The first 6 rows are patterns. Each new row is the sum of 2 different patterns, raised or lowered, with some noise. Before adding, each is slid sideways (what falls off one end comes back at the other) and multiplied by a number that may be negative. Names go in the order of the patterns.
Known rows, each followed by the names of its patterns:
[ 13  16   9  19 -13  -1  10  16  19  11 -10  21 -21   5   1  11  -3 -20
   2 -16 -19 -10   1 -21  -3 -12  11  13  -8 -11  14   9 -12   9 -18]
Q_147
[ 11 -14 -21   3  -4  12  20  18  19  11 -17 -11  20  15  21  -9   2   1
  21   7 -18   8 -10  -2  19 -14 -17  -2   7 -13  21  20   9  -2  -8]
Q_201
[-15  13  20  -9   4  -3 -13  20 -12  21  19  -7 -14 -13  -6  -7  21 -15
  10  -4   4 -12 -12 -17   5   6  17  13 -18  14   2  13 -10  16 -18]
Q_898
[-11  14  13 -12 -19  -8  -5  21  -7 -18  21 -17  -4  18   7  -7   9  17
  -9  14  -5  13  16 -21   7   7  -3  19 -13 -18 -20  11  -9 -20 -21]
Q_402
[-13 -16   7 -12   5  10  19  13 -11 -11   5 -12  15 -14  16  12  16  -4
   3  12   1 -15  14 -10  18  16  -4   6   1 -19  -6  -9  14  14 -11]
Q_331
[ -8 -17  15 -11 -10   4  11 -12   8   2  -2 -16  -9 -16  -3 -14 -10  11
 -10  11   4   3  10 -11  -8   2 -18   6  14  -7  17   1   2  12 -11]
Q_135

New rows, each followed by the names of its patterns:
[33 -3 26 14  4  7 20  7 20 18 29 15 20 20 30 27  3 26  4  7  3  1 27 25
 11 32  3  9 13 -4  7 14  3 17 20]
Q_331 Q_135
[ 12 -10   5  10  11  -8   1   9   3  22   8   7   1  15  10  33   8  28
 -14 -11  27  34  15   7  16  -3  17 -13  15  32  13  -4  10  -5  15]
Q_898 Q_331
[ -5 -32  -7   5  13  23 -25  19 -24 -27 -15  -3  19  13  -2  -8  -5   2
 -14 -18  -7  12   9 -17  -8  -2 -26  22 -31 -20  -9   0 -17  30  17]
Q_898 Q_331
[  4 -17  -4   6 -23  -3  -1  -5  28  31  33   0  -6   7  34  22   7 -18
  11  17  24  10 -32  12   7 -18  30  -8 -28  -7  11 -18   4  24  -4]
Q_201 Q_402
[  8  -2  -5   0   2  -9  10  -8   2   4  -2  -1  -2  -4   2   6  18  10
 -18  16  -2  17   1  10  -9  -9   1  11 -10   9   4 -13   8 -14  18]
Q_898 Q_331
[  8  14  21  13  -1  31  13  16   4 -10   5  19 -17  -4  15 -10  28  -3
  -1 -12  -8  22   4 -10  -4 -17  -7  15  -7  30   8   6   2  13  18]
Q_147 Q_135
[-40 -35 -35 -36 -20   3 -22 -22 -17  -9 -36 -40 -28 -23 -17  -4   2 -31
   3 -17   1 -23 -14 -31 -44 -12  -5 -37 -10 -18 -34  10 -36 -11   2]
Q_898 Q_135
[  6  -6  -3 -14 -21 -18   2   0   5  -6  16 -15   0 -22 -11  -1 -17   4
 -29 -25 -18   3 -23 -26 -16 -10  -3  -5 -29 -12  -5 -16 -13 -11  11]
Q_147 Q_201
[  7  23  16 -11  -9   4 -24 -10  -8   5  19  11   6   7   3 -23  -1   6
  17  14  -9  -9  -9   6   5 -16  14  -5 -15  22 -15 -11 -11  12 -26]
Q_201 Q_898
[-13  -9 -20  -4   1  -3  -6   2  -5 -15   2  -8   3   0  13   3 -14   4
   6   6  14  12 -14  18 -21   6   5  -4  -3 -15  -3  -6 -22 -18 -11]
Q_147 Q_402
[ 14 -27 -17   6  -3 -15 -18 -19 -27  -3 -16  12   3  -7 -29 -34 -13 -32
   5 -28 -12  -9  -3 -12 -34 -20  -1 -11  -6   8 -35  -2 -10  10 -15]
Q_898 Q_135
[ -5   0  -6 -13 -12  10  -8  -1  -5  -2  10   0  -8  -6 -11   1  15  -5
   2   9  -5   5   2  -2 -10  11   2  -8   7   4  -1  10  -6   2  -5]
Q_402 Q_135
[  7  20  -1   2 -15  -5  17 -22   0 -21   2 -19   5  16  -9 -20  15 -10
  -9  12 -30   5 -22 -27   9  12  18  -8  10 -14   6 -18   8 -12   5]
Q_898 Q_135
[-15   0   2 -12  -6 -18  -1   8   4  -3 -17  -8  -3  11   0  -8 -25  12
 -29 -13 -17  -5  -6 -19 -12 -29 -27 -19   0 -28 -19 -11  -7  -1  -8]
Q_147 Q_402
[14 18  0  0 26 14 14  5  1  7 18  6  1 15  8  0 23  3 -5  1 16 -4 19 20
 19 10  9 15  4 -1  4  8 10 17 17]
Q_201 Q_135
[-14 -18  18  -5 -13 -28 -31  -8  -3  -8 -31 -11  21 -21  12 -16 -32  10
   6  -4   2  11 -17 -32 -21   4  11  -4   3  22 -11  -8 -28 -31 -13]
Q_201 Q_331
[22  6  1 10 19 25 24 11 11 34 19 27 12 11 24 41 28 12 32  3 -7  9 15 32
 18 24 28  8 26  3  6 10 13 17 26]
Q_201 Q_331
[ 13  -6   1  14   7  33  -1  -8  -4  -7  15   1   0 -10  -6   4  24  -6
  32  -4   2   5  17  35   2  24  27  25   9  21  14  16  -3   3  10]
Q_147 Q_201
[-19 -16  -4   1  -6  -7  -6   0   1  17  -4 -28 -12   5 -30  21  28  -3
  13  -8   9  -2 -30  -8 -23  22   3   3  18  17 -28  -4  16   8   0]
Q_201 Q_135
[-30  -9   6  -2 -29 -22 -16  11   1 -31 -17 -23 -16  14 -25 -34  -1 -17
 -23  14   6  -9  -7  -8  -9 -14 -30  -2  -6 -15   6   5   1   7 -31]
Q_201 Q_402
[19 21 23 17 28 20 14 28 27 24 34  9 23 27 16 28 31 10  7 12 20 33  9 41
 32 23 21 20 25 15 24 29 37 29 26]
Q_147 Q_201
[ 27  16  -9  12  14 -21   6 -12  20  23 -24  -5  -6   3   7  -8  -8  -2
  18 -16 -24 -13 -18  22   1   2  -7   5  -8  18   3 -15   5  -4 -11]
Q_402 Q_331
[  4  -9  20  11   1  -5  -7  17  37   1   5  22  -7  13   3  13 -24  -1
   7  29 -13  -4  21 -12  18  -3  10  35  15  10 -15   8  16  42   2]
Q_898 Q_402
[  8  17 -12 -16 -18  10 -11  -5  -2   8  14  -1 -11  -4 -10   8   1   8
   0  19  -9   1  16   4 -11  13   1   9  16  -4  10   9 -20   0  -2]
Q_402 Q_331
[ -1  -9   3  -7  -3   0  -1   4  -5  -3  -4   6 -15   9  -8  10   4  -5
 -11 -10 -10  -2 -21   1   4  -5  -8  -8   9   3 -16  -1  -3  11   0]
Q_147 Q_331
[-15 -36 -32 -29 -15 -18 -31 -17  -7 -39  -9 -42 -38 -21 -32 -19  -4 -18
  -8 -37 -39 -11 -20 -11 -29 -18 -22 -27 -30 -39  -8 -10 -29 -18 -30]
Q_331 Q_135
[46  7  5 33 -4 26 26 35 23 22 24  3 26  9 40 24  5 21 26  9 27 -3  5  5
 37 18 -9  8 10 37 24 17 -8  3 22]
Q_898 Q_402
[-20  -2   4  -4 -13 -12  -9  -4 -11 -27  -5 -15  -6   5 -25 -16 -12  -3
 -22   7  -6 -11  -7  -9  -8 -17 -24 -14  -7  -8   8   6  -3  -9 -25]
Q_201 Q_898
[ 0 15  4 26 23  3 12 -2  3 25 10 34 16 19  2 24 25 18 25 33 28 23 27 17
 17  5 17 17 23  4 15 18 18 34  4]
Q_147 Q_898
[-17  -8 -13   7  -4 -10 -22 -19  -3 -13   1   7   7   0 -24 -21   4 -23
   4 -24   9  -4  13  -5 -10  -5  -3 -21   5 -11   0  11 -19 -10  -3]
Q_898 Q_331
[-10 -14 -32  15  19 -22  -3 -12 -38  -1 -28  19  16 -26 -33 -35 -10 -27
  10 -15  14  -4 -17 -30 -16 -34   6 -17  17  10 -13  -3  -7  10 -18]
Q_898 Q_331
[-29 -33 -19  -5  22 -11 -26 -22 -22   7   1 -36  36 -21  -5   6   7   9
   6  27   7  20  -7  29  16  -9  -4  -5   4  26 -25 -25  -9   1   6]
Q_147 Q_402
[10 12 19 16 38 33 16 20 10 28 25 18 16 26 33 27 30 27 20 29 32 21 26 29
 11 16 25 22 32 20 32 31 20 22 18]
Q_201 Q_135
[13  3 29 29 19 30 37 21 11 29 22 31 14 10 17 34  4 13 24 14 27 -2  7 16
 -6 30 15  2  9 -7 15 34 -6 31  6]
Q_147 Q_898
[ 11  13  14   1 -22 -22  19  -6 -12   0   1  24   9 -13  -4   8  12  19
   8 -13  18 -21  -5  30  18  -3  22  12   7   8  -7   7  23 -15   4]
Q_402 Q_331
[ 25   8  22   5  14  16  11  13  18   7  23  -7   1   9  21  -5   0   9
 -13 -10   2   2 -15   7  -8  15   9  -6   7  12   9  -1   4  -1  22]
Q_147 Q_402
[-16 -18  -5 -14 -22   1 -12   1 -21 -13   7 -14 -16  -2 -22  -1   2   9
 -11   3   4   9   1 -19 -12  -6   1  -5  -9 -15  -1   1 -13  -1 -12]
Q_402 Q_135
[-18   3 -10 -11  -8 -12   2 -19 -24  14 -16 -13  -5 -14   7  14   8  -9
   4   2  12  -5 -19 -19  -4  12   2  -4 -14  -5  -1 -19  -3  -5 -22]
Q_402 Q_135
[ 1 15 20  8 23 16 28  8 25 -1 16 15 25 31 20 25 11 34 29 32  5 39 -6 11
 25 35  9  8 16  0 18  4 30 16 10]
Q_147 Q_898
[ 26   0  26 -13 -12  22  28  -7   6   8  -7  31  -9  20  20  -6  -1  -4
  -2  -5  19 -11  19  -4  18  -6  -4 -12  12  19  21  24  -2  23   9]
Q_147 Q_898
[-31  -6 -16 -10 -17 -20 -12 -16 -15  -3 -18 -11  -3 -10 -13 -21 -18 -13
 -17 -18 -26  -4 -15 -10 -21 -23 -29 -28 -15 -11 -16 -28 -31 -28 -10]
Q_147 Q_331
[ -6  12 -10   9  -4   4  -1  -3  18  28  -4   9  -5  -2  25   4   1  35
   7  16  11   6  15  25  31   2  27   6  12   7  -8  23  22   6  30]
Q_402 Q_331
[-19  13   0  -7 -17  11 -16   3   5   5  -3  14  -1  10  11 -20  10 -20
 -14  -2  -5  11   7   0   3  -1 -18   5 -17   1   1  -5   5   2   4]
Q_898 Q_135
[-11  19  12 -19   2   3   8 -11  15  -7   0   4  -5   0  -3   3  27 -10
  16   1  -2 -15 -11   2  15   0  -4 -16  -1  20  -2   5 -13 -16  10]
Q_201 Q_331
[ 21  27  25  19   5  45  49  24  12  21  36   6  37   3  41  -1 -14  29
  20  16  18  28 -16  32   1  34  27  25  22  48  24   5  13  -7  48]
Q_147 Q_898
